Each cloud of rows lies close to a flat space through zero, with a little noise off it, and is much wider in some directions of that space than in others. After each cloud: how many dimensions does that space have?
In the rows, zero is written as 128.

[[117 145  92 142 139 143 136 118 111 170 128 147 127 118 118 124 150 143
  132]
 [136  93 102 125 118 160  96 134 106 142 135 144 166  79 137 127 123 130
  115]
 [121  97 105  89  92 173 100  70 156 140 131 149 169  85 119 156 132 135
  112]
 [116 145 103 163 133 150 139 105 118 158 136 143 113 138 119 136 157 136
  142]
 [149  47 120  90 118 122 114 138 135 127 127 171 145 111 149 100  89 125
   94]
 [ 90 244 122 151 123 116 140 152  97 140 106  56 102 173 109 139 152 114
  144]
 [111  98 105 192 109 176 137 119 108 142 117 137 117 168 144 124 133  89
  119]
 [147 110 129 111 129  94 131 116 146 108 139 160 109 132 112 105 118 140
  115]
 [126 139 152 156 144 123 155 120 123 140 137 116 100 159 133 130 134 137
  146]
 [121 112 125 130 115  97 130 108 150 131 159 159 115 177 150 120 117 131
  144]
 [153 128 171 103 115 118 116 136 131  90 152 103 124 117 125 152 122 146
  121]
 [138 113 157 101 119 120 124 134 145 108 125 102 125 129 130 128 105 110
  106]
 [113 117  95 126 135 128 127 121 131 164 115 146 143 126 132 100 120 116
  122]
 [139  94 141 112 110 127 101 114 153  94 150 135 156 109 137 144 112 126
  132]
 [123  98  82 174 160 168 125 129 113 185 154 170 146 111 157 134 159 134
  155]
 [145  66 100 136 138 118 111 146 120 130 130 170 144 110 139  79  99 109
  108]
 [130 106 158 134 119 128 134 127 116 107 110 118 137 130 133 111  97 122
  121]
 [137 133 117 122 159 129 138 136 136 147 134 139 115 112 121 135 154 141
  130]
 [114 176  99 134 124 134 123 145 128 130 123 109 110 147 120 153 162 113
  129]
 [143 109 143  90 139 106 130 114 138 125 132 150 145  94 122 115 110 161
  127]
 [145 160 102  89 165  54 143 194 119 116 115 164  92 135 116  95 138 156
  121]]
	11

[[137  99 150  98 125  89 129 119 119 123  70 124 136 141 108 162 153 129
  124]
 [132 123 161 126 130 114 154 180 132 132 114 131 131 127 127 136 110 121
  129]
 [135 125 163 150 147 101 160 181 144 150 126 145 134 130 102 136 108 138
  113]
 [ 97 134 111 147 104 152 153 174 155 163 155 135 125 124 109  83 116 134
  145]
 [126 147  91 131 128 145 126 127 128 132 128 131 101 144 137 111 140 112
  137]
 [126  97 133 115 109 125 130 149 125 146 114 137 156 127 118 124 114 142
  132]
 [ 81 163 126 130  79 173 131  89 171 120 135 117  79 129 109 105 169  84
  144]
 [141 171  99 145 124 163 140 139 128 118 177 138 119 106 163 101  89 136
  131]
 [135 138 135 109 108 142 128 123 128 141  89 148 112 161 123 130 120 106
  111]
 [150 138 135 100 118 126 131 113 118 124  90 156 125 136 128 143 125 119
  130]
 [ 75 108 161 160 140 133  97  99 148 105 173  67 119 113 125 132 171 102
  128]
 [132 207 101  99 116 158 143  90 123 122 103 158  82 142 139 111 143 105
  154]
 [131  94 207 148 162  97 130 177 128 132 124 116 145 137 124 161 104 115
   93]
 [ 89 150  64 141 107 172 117 112 143 135 155 100  84 147 134  81 160 106
  145]
 [116 123 146 152 113 144 137 145 158 138 150 143 130 114 111 118 117 116
  128]
 [127 115 147 126 111 107 156 163 144 124 117 112 132 121 115 137 122 141
  119]
 [161 100 154 102 131 114 104  99 113 126  73 168 144 145 121 166 129 107
  118]
 [101 123  87 115 105 149 129 138 130 149 123 130 125 133 124  94 146 123
  169]
 [165 158 108  91 126 103 145  91 105 144  89 168 148 135 106 134 118 183
  120]
 [126 135 114 102 106 160 128 149 113 147 115 153 133 137 146 104 104 119
  151]
 [ 90  97 149 136 111 122 132 139 156 137 132 115 138 113  95 123 155 124
  148]]
	10

[[122 107 103 144 139 130 142 154 130 123 114 124 103 131 100 125 115 152
  112]
 [117 112 121 130 145 130 132 141 117 140 137 140 111 130 137 120 132 145
  143]
 [136 144 147 137 122 140 111 127 139 162  97 114 142 140  96 131 130 116
  128]
 [119  98 122 102 139 131 148 144 128 116 111 128 131 121 133 160 112 135
  129]
 [156 125 127 168 131 124 128 148 180 137  92 115 152 158  47 123 136 144
  107]
 [140 158 136 144 133 140 134 130 147 131 105 116 127 132  63 133 150 131
  135]
 [124 123 132 150 115 109  88 102 108 151 174 143 130 138 198  80 129 124
  114]
 [129 132 111 121 118 124 146 148 132 108 134 134 128 121 129 129  96 111
  134]
 [148 160 163 103 126 133 154 125 151 110 111 121 163 117 101 171 147  92
  153]
 [119 142 127  93 125 151 128 127 116 138 118 129 127 122 129 141 113 121
  176]
 [117  92 133 101 130 122 124 124 117 129 123 126 146 122 178 153 112 122
  106]
 [120 110 114 111 121 120 139 121 117  83 148 119 125 115 167 141 135 149
  113]
 [130 127 120 149 113 116 104 116 124 138 140 130 126 132 143  98 113 120
   98]
 [143 158 152 106 110 123 142 109 137  86 156 119 161 117 153 144 167 116
  154]
 [121 118 124 145 135 133 131 143 123 136 126 117 118 133 123 125 149 155
  126]
 [114 128 113 110 131 147 152 155 119 124 116 120 112 119 118 145 115 137
  157]
 [149 127 134 143 124 112 139 140 159 116 124 131 157 138 107 131 123 109
  113]
 [130 170 132  93 120 141 122  99 119 119 133 135 122 113 118 132 123 106
  169]
 [136 144 136  86 126 132 138  96 132  84 132 126 139 112 127 160 140 121
  142]
 [126 101 128 115 127 121 105 118 127 145 136 141 152 144 166 122 114 133
  136]
 [155 179 147 146 136 139 116 106 156 147  97 132 128 137  36 117 138 102
  136]]
	9

[[112 146 125 106 130 118  91 160 169 130 127 111  75 135 124 151 159 152
  126]
 [109 162 176 122 164  79 121 111 136  90 128 134 108 129 109  95 139 119
  116]
 [138 145 113 154 121 174 125 155 135  81 133 111 105  91 141 140  96  97
  122]
 [167 137 107 125 126 152 150 137 145 139 147 142 117 113  98 218 136 129
  157]
 [104 140 179 151 141 116 171 129 119  64 115 102 143 148  93 119 149 126
  159]
 [113 149 137 152 132 134 133 149  71 125 134 158 119  91 163 131 116 121
  153]
 [156 111  86 161 100 135 125 135  98 163  80  89 156 102 116 124 112 129
  102]
 [157 153  81 124 126  82 132 127 101 139 140 111 114 147 105 152  97 161
  132]
 [113 131 142 168  98  95 141 138 132 159 178 135 112 155 110 143 158 113
  142]
 [144 152 165 163 151 115 129 127 150 154 167 107 146 111 126 190 122 130
   81]
 [213 136  82  96 125 102 125  87 112 158 107  89 151  58 172  85 175 129
  106]
 [ 85 106  94 168 109 148 146 109 106 106 128 109  77 143 165 182 132 148
  140]
 [ 81 138  69 171  82 121 108 106 145 152 119  97 133 149 107 160 131 102
  118]
 [123 136 149 130 131 115 167 122 134 173 115 142  77  84 127 112 135  84
  110]
 [124 137 146 173 136 121 130 129 124 140 146 108 145  94 141 220  78 140
  180]
 [135 128  96 126 150 145 128  95 144 175 105 142 165 158 126 155 171  95
   87]
 [136  57 111 173 138 141 147  97 101 143 147 136 108 116 148  88 113 105
  142]
 [123 177  82 119 169  94 120 114 124 144 143 103 114 112  95 146 177 140
  100]
 [153 126  82 123 101 114  96 156 134 139  98  76 123 165 154 115 136 147
  134]
 [162 104 155 142 166 124 125 118 134 173 125 156 156 157 158 153 159 113
  138]
 [138 114  85  85 136 171 150 125 151 142 108 100 131 134 167 110 124 117
  141]]
	17

[[106 124 125 101 118 154 141 134 150 139 128 127  84 160 153 130 130 169
  142]
 [107  91 148 106 121 125 118 114 123 157 172 124 100 110 116  92 143 171
  137]
 [105 165 143 158 144 106 118 127  64 112 114 138 150 135  96 134 131 158
  108]
 [138  94 153 110 121 131 138 110 147 161 171 126  76 118 118  82 143 194
  159]
 [156 125  86 102 103 185 157 145 203 115  95 140 103 154 196 154 113  72
  156]
 [143 129 135 134 133 123 136 126 142 133 127 117 115 132 128 123 132 143
  132]
 [180 163 115 164 130 103 143 121 114 104 110 151 167 121 119 139 109  99
  141]
 [123 140 104 103 123 104 132 136 135 107 112 113 140 147 166 156 109 102
  125]
 [112 140 121 128 138 135 128 145 141 118 100 111 134 147 140 152 125 111
  108]
 [ 95  98 139  94 127 130 119 128 138 151 147 102 100 125 138 115 140 148
  121]
 [119 162 128 173 147 144 121 139  91 109  98 145 159 133 105 147 126 113
   98]
 [136 115 120 131 119 159 126 128 148 134 127 140 121 121 133 123 130 101
  132]
 [ 87 110 133 109 119 147 114 121 109 143 150 138 106 127 123 117 138 160
  126]
 [127 191 100 128 129 115 153 145 116  85  84 141 136 186 164 178 107 142
  135]
 [137 193 118 158 144 109 145 145 110  91  77 127 151 172 132 166 113 131
  120]
 [146 120 124 121 125 126 136 126 154 131 127 116 126 127 141 126 126 113
  137]
 [141 136 122 123 129 110 135 129 140 123 119 116 133 131 139 135 120 116
  131]
 [111 232 147 188 167  53 128 136  17  76  78 133 187 170  78 168 117 189
   94]
 [ 94  73 139  92 111 153 113 111 130 162 178 135  91 102 123  89 145 154
  138]
 [100 112 112 133 132 141  97 133 107 116 124 126 176 100 126 145 124  44
   90]
 [147 128 128 128 122 148 145 126 152 137 131 138 101 138 135 122 132 145
  150]]
	6

[[159 162 141 124 132 111 138 119 133 131 122 139 140 141 105 118 148 123
  137]
 [118 119 128 118 122 116 127 139 123 124 138 123 112 123 125 142 114 126
  127]
 [146 140 133 111 136  95 144 130 112 134 121 141 119 123 127 130 129 136
  120]
 [127 128 127 113 125 111 136 140 116 127 132 129 119 127 121 141 119 129
  127]
 [138 138 138 130 126 118 126 125 137 127 131 130 123 131 118 125 130 119
  136]
 [124 120 127 139 102 121 134 130 133 133 153 107 108 137 122 136 122 117
  140]
 [141 136 123 105 133 101 158 135  98 138 121 139 127 128 131 135 129 145
  114]
 [104 113 117 124 122 144 125 139 120 120 133 120 131 127 129 142 119 129
  123]
 [ 99  94 105 137 103 147 136 136 115 134 146 106 116 129 148 142 114 134
  122]
 [149 152 128 118 157 132 138 118 117 130  98 154 164 130 132 109 152 145
  116]
 [115 119 122 112 145 128 124 139 114 122 115 140 130 114 141 134 116 140
  112]
 [122 121 123 117 149 131 126 131 115 126 111 142 135 116 145 127 124 144
  111]
 [101  94 126 137  97 117 121 140 132 132 160 101  82 121 137 148 100 117
  134]
 [175 188 158 114 166 107 123 114 143 120  95 166 162 134  94 104 159 123
  137]
 [123 114 116 140  98 132 147 127 122 141 149 105 116 140 134 133 129 127
  133]
 [164 167 145 128 130 109 141 118 137 131 126 137 139 144 100 118 149 118
  143]
 [131 127 120 135 117 134 139 124 124 135 133 121 133 137 131 126 136 130
  129]
 [159 159 147 131 132 108 132 116 142 131 125 137 131 136 108 116 144 117
  142]
 [125 140 137 128 137 140 112 128 143 115 121 133 143 130 109 126 133 117
  137]
 [ 99 100 111 134 120 150 120 135 124 126 135 114 123 123 144 137 113 131
  121]
 [166 137 160 132 116  52 141 120 135 153 148 130  64 117 132 122 121 121
  141]]
	5

[[176 127  97 121 168 145 167 104 138 163  58 128 160 103 126 166 128 132
  174]
 [ 97 141 141 131  87  96 121 127 147 194 158 112 135 105 138 116 158 186
  138]
 [ 74 119 137 102 126  89 152 130 146 150 110  61 100 132 147 120 117  45
  160]
 [156 133 117 116  99 138 138 106  96 136 112 106 131 120  85  93 114 105
  124]
 [114  97 143  77 183 113 150  70 145 128 148 107 136 116 125 155 165 137
  141]
 [160 129  83 133 142 122 135 154 110 173 118 133  95 123 134 133 134 162
  156]
 [128 108 115 131 145  87 124 127 151 104 110 132  94 117 138 132 135 140
  126]
 [139 149 134 178 106 167  87 142 114 102 133 146 171 133 167 112  77 150
  123]
 [135 171 139 150 113  83 139 117  88 122 102 130 112 101 140 173 112 110
  128]
 [153 165  89 145  76 143 114  79  99 152 126 138 117 143 141 156 148 138
  110]
 [123 147 167 130 104 125 150 111 142 128 149 109  80 105 104 161 131 120
  133]
 [121 102  89 134 128  69 145 120 120 150 127 112 147 115 110 161 140 151
  143]
 [105 112 119 114 148 128 113  85 104 139 126  91 124  84 146 106  70 165
  153]
 [172  85 115 122 151 143 155 115  85 120 179 142 164 128 146 112 128  87
  146]
 [152 134 138 136 201 131 102 134 109 110 125  99 134  92 140  95  78 118
  106]
 [134 149 127 107 153  75  95 122  96 117 113 117  91 145 139 115 132 148
  132]
 [110  72 170 121 164 132 114 121 129  83 138  53 120  77 140  98 189  92
  128]
 [127 100 118 139 125 150 110 121  98 173 118 141 126  99  99 132 102  98
  119]
 [175  94 167 140 146 154 108  96 161 124 132 158 143 122 131 130  99  79
  146]
 [119 124 178 114 109 139 117 162 131 140 118 154  97 150  67 144 135  94
  144]
 [106 142 161 133 132 120 163 140 139 123 114 187 130  90 148 149  83 127
  122]]
	17
